There are 4 ways to turn a row about zero (a turn may also mirror it). The second row of each pair is the first, turned, with some noise. The first 36 pairs use one turn. New pairs use 3 turns, one after the other, and a turn may come again.
Known pairs, each followed by its turns in order:
[9,30,-21,7,-27,-7,4,20]
[-30,-2,0,-11,2,-35,-12,16] | K969

[4,-11,0,11,-2,32,26,-31]
[-26,-30,4,7,-3,23,19,-23] | K28

[-28,14,4,7,-1,29,1,21]
[-11,-14,11,27,32,0,-4,10] | K969

[9,22,-30,11,-10,0,32,24]
[-33,-28,-8,-3,-1,-36,-2,-3] | K969

[15,23,-32,10,-4,-21,-3,11]
[-15,-4,11,-18,-15,-39,5,7] | K969

[9,-22,-22,5,24,9,-14,19]
[-15,41,2,-16,3,12,5,-3] | K2

[-19,-25,-6,-26,0,26,3,20]
[2,-3,-16,49,-3,6,1,6] | K969

[-8,-4,27,9,16,16,-10,-3]
[-2,-8,-15,-23,22,-4,-6,-11] | K2

[-9,-25,-22,16,19,-23,-18,-14]
[42,-7,14,-5,-20,-12,15,6] | K969

[15,-22,2,-14,9,2,-3,-14]
[1,4,12,16,-22,5,12,15] | K719

[5,-23,22,-6,-20,-21,8,-24]
[-26,10,34,-10,17,-1,-5,-13] | K28

[-21,-5,-9,2,32,-2,27,32]
[21,-24,-18,25,30,-4,-6,19] | K28

[-5,21,10,19,-20,25,9,-5]
[-14,-32,-23,9,3,8,10,2] | K2

[-24,-9,25,-25,-24,-18,-8,-6]
[22,36,-20,7,16,1,-21,0] | K969

[18,-26,11,-23,26,-12,10,2]
[20,25,7,-29,-10,-23,-6,7] | K2

[-28,-23,-5,7,13,29,10,-20]
[43,5,8,-19,-11,-11,6,18] | K719

[25,31,-26,18,27,14,20,-26]
[0,-22,20,-33,-23,37,-25,-6] | K719

[0,1,29,-24,-25,10,23,3]
[3,44,-13,12,11,14,-8,9] | K719

[6,27,-15,-2,26,-12,-1,-24]
[-7,-25,27,-5,-6,11,-28,5] | K719

[7,22,-23,-18,7,5,-27,24]
[1,11,23,-3,-11,30,20,-26] | K2

[25,-6,-18,-13,25,-25,-6,-25]
[-16,-19,40,16,-20,11,-2,6] | K719

[-12,15,6,12,-3,-6,20,-2]
[5,-19,-11,7,-6,10,-14,11] | K2

[27,5,26,26,1,0,7,-6]
[-24,-20,-1,-14,-12,-11,-24,-10] | K28

[-5,-8,23,-16,-19,12,14,-23]
[5,36,-1,-1,0,5,-6,27] | K719

[20,19,-29,-22,-25,17,8,2]
[18,3,-11,-32,-5,35,17,-3] | K28

[6,11,-15,1,11,-30,-28,16]
[27,18,6,-1,-16,-10,-23,25] | K28

[30,-6,-8,23,-23,29,-8,-1]
[-13,1,-24,-27,-18,20,28,6] | K719

[-23,20,-17,-10,12,29,25,9]
[42,-8,-6,-10,17,21,-18,-4] | K719

[-30,-20,-1,-27,2,-6,-31,-3]
[1,43,8,26,8,-5,16,7] | K28

[-9,-22,-29,-20,-20,9,3,13]
[25,17,-1,5,19,27,12,-17] | K28

[29,-15,20,-12,-3,-6,23,-16]
[10,0,-12,-9,-19,-42,0,7] | K2

[-2,-4,31,-31,20,-11,26,8]
[40,-7,0,-34,-8,-12,-6,15] | K2

[-7,7,-26,-32,2,-22,4,22]
[-5,16,-7,21,-13,-40,7,-13] | K969

[-29,-25,15,-28,-27,21,-23,1]
[18,26,-14,39,7,20,-25,24] | K969

[-4,26,-28,-10,3,-9,-1,-20]
[-14,-14,31,9,-21,12,-9,-2] | K2

[-22,25,5,-13,12,-11,26,-29]
[-14,-21,17,-6,10,-9,34,28] | K28

New pairs. What belongs after each?
[19,-17,-23,-24,-30,-10,-27,4]
[31,-28,0,-9,-26,9,32,-1] | K719 K28 K969

[22,-27,-17,-15,6,13,2,12]
[2,2,-8,1,10,35,-16,20] | K719 K719 K719

[18,-25,21,27,-13,-1,1,-7]
[-26,-1,-24,11,20,-7,-11,-21] | K969 K2 K969

[-26,2,-26,31,3,-1,-8,11]
[-2,21,4,-33,7,-20,-15,19] | K719 K2 K28

[32,-10,-3,10,3,9,-30,20]
[11,-17,-28,-4,11,30,-14,-13] | K969 K2 K28

[-10,-30,-32,9,-2,15,11,-28]
[-31,-2,-16,25,-3,-23,1,28] | K969 K969 K969

[22,-17,14,-25,-16,-21,-32,-10]
[30,23,18,10,34,-18,2,3] | K969 K969 K969

[-7,-32,-22,-27,20,-29,19,30]
[-30,17,-16,17,20,48,21,2] | K719 K969 K28

[6,-1,-23,-14,-32,5,-1,-21]
[-2,7,-4,26,-24,-1,27,-10] | K28 K969 K28

[7,27,-13,6,-4,30,30,-7]
[21,0,-12,1,-2,5,-9,-46] | K2 K2 K719

[-8,7,9,21,-31,-4,-29,-3]
[4,-11,39,4,-7,-1,7,-27] | K28 K969 K2

[22,23,29,-21,-24,-9,-18,-8]
[-11,-14,-19,-44,-21,-15,8,0] | K719 K28 K969

[-6,30,-23,-19,22,-15,-22,20]
[48,15,15,-3,11,-12,-19,2] | K969 K28 K2

[10,-9,-28,26,-20,3,23,-11]
[-32,-5,-5,-5,5,5,39,-2] | K28 K969 K2

[21,-11,27,9,-3,2,-31,8]
[18,-15,5,30,0,-26,7,-15] | K28 K719 K719

[25,-31,-27,24,-13,-18,-24,-29]
[0,-50,14,-34,18,9,-18,-4] | K969 K2 K28

[-25,20,-8,-9,17,-25,3,-23]
[-1,28,31,-13,3,1,-19,-20] | K28 K28 K2

[12,24,31,-27,-13,-19,27,-28]
[1,38,41,-4,13,33,-8,-4] | K2 K28 K969

[7,-18,1,19,-22,-28,2,-16]
[4,21,18,-6,-6,-28,-24,-6] | K28 K2 K2

[5,-13,2,-17,21,-29,-14,31]
[-22,24,16,14,26,-10,-10,22] | K28 K719 K2

[-31,18,-29,-32,-8,-27,25,-18]
[26,19,-7,56,-4,14,1,17] | K28 K28 K28

[-23,-18,-18,-8,-31,-31,6,-22]
[-7,36,-10,-13,-13,43,-11,4] | K719 K2 K28

[0,3,17,-25,3,2,-27,26]
[11,-3,9,14,-6,18,-39,0] | K2 K969 K969

[3,-20,24,-14,25,31,5,-28]
[-36,-8,19,-34,4,18,-20,-3] | K2 K969 K719

[-31,-4,11,5,-13,3,31,7]
[14,4,-18,10,14,-34,8,18] | K969 K719 K2

[4,17,15,29,-27,4,2,-3]
[-3,10,-37,0,-2,14,-4,-24] | K2 K719 K969

[-8,8,-7,31,-20,-6,27,-8]
[10,14,39,12,1,17,6,-4] | K2 K719 K719

[-29,11,18,29,-20,-5,6,16]
[15,1,-1,28,4,-7,-5,-40] | K28 K2 K2

[-28,-20,18,31,-12,14,-31,-6]
[-33,-6,39,-3,31,5,-5,-5] | K719 K969 K719

[-8,4,27,23,-3,12,18,13]
[-14,25,-1,-16,13,-10,25,-11] | K2 K969 K719

[-5,-31,12,29,12,-16,-26,24]
[-12,-18,14,-33,-21,-27,-9,28] | K28 K2 K719

[30,20,-29,-13,18,-32,-6,4]
[24,-36,19,31,-3,-14,-11,-16] | K719 K2 K719

[-17,5,1,-30,-25,-1,-13,24]
[9,20,14,-25,6,7,-34,-9] | K969 K28 K28

[16,20,21,25,8,-21,-14,16]
[32,-22,-2,1,23,-13,19,-11] | K28 K719 K969

[-5,8,29,-6,-30,7,17,22]
[-10,-6,-14,-10,45,12,-7,-10] | K2 K2 K719

[-29,-2,30,-29,17,-6,20,27]
[-27,24,-13,-22,44,-3,10,8] | K719 K969 K28

[30,7,-7,-8,-19,-21,-21,25]
[-10,36,-17,-8,5,-30,-11,-10] | K719 K969 K2

[8,24,23,-21,31,-27,-12,28]
[-24,40,-18,1,-36,-15,1,14] | K969 K719 K28

[20,11,12,15,26,8,7,-7]
[26,-9,-18,6,21,-1,-1,13] | K719 K719 K28

[-14,-6,-26,-25,17,24,-8,-4]
[-4,-13,14,-9,33,27,-13,-5] | K719 K2 K719

[-3,32,26,4,8,-15,-11,6]
[11,0,-17,-18,30,-7,2,-23] | K2 K719 K28

[18,-19,-3,15,-17,8,18,-13]
[-4,12,-21,30,4,16,9,-3] | K969 K969 K2

[-20,16,-14,-19,-5,-17,-16,22]
[13,13,19,2,35,-9,-15,9] | K28 K969 K719

[21,32,27,-3,18,-16,12,-1]
[11,-21,-25,2,33,-17,12,-9] | K2 K719 K28

[6,-17,-8,-20,26,-12,22,-9]
[-11,5,25,0,18,-29,-2,-14] | K2 K969 K969

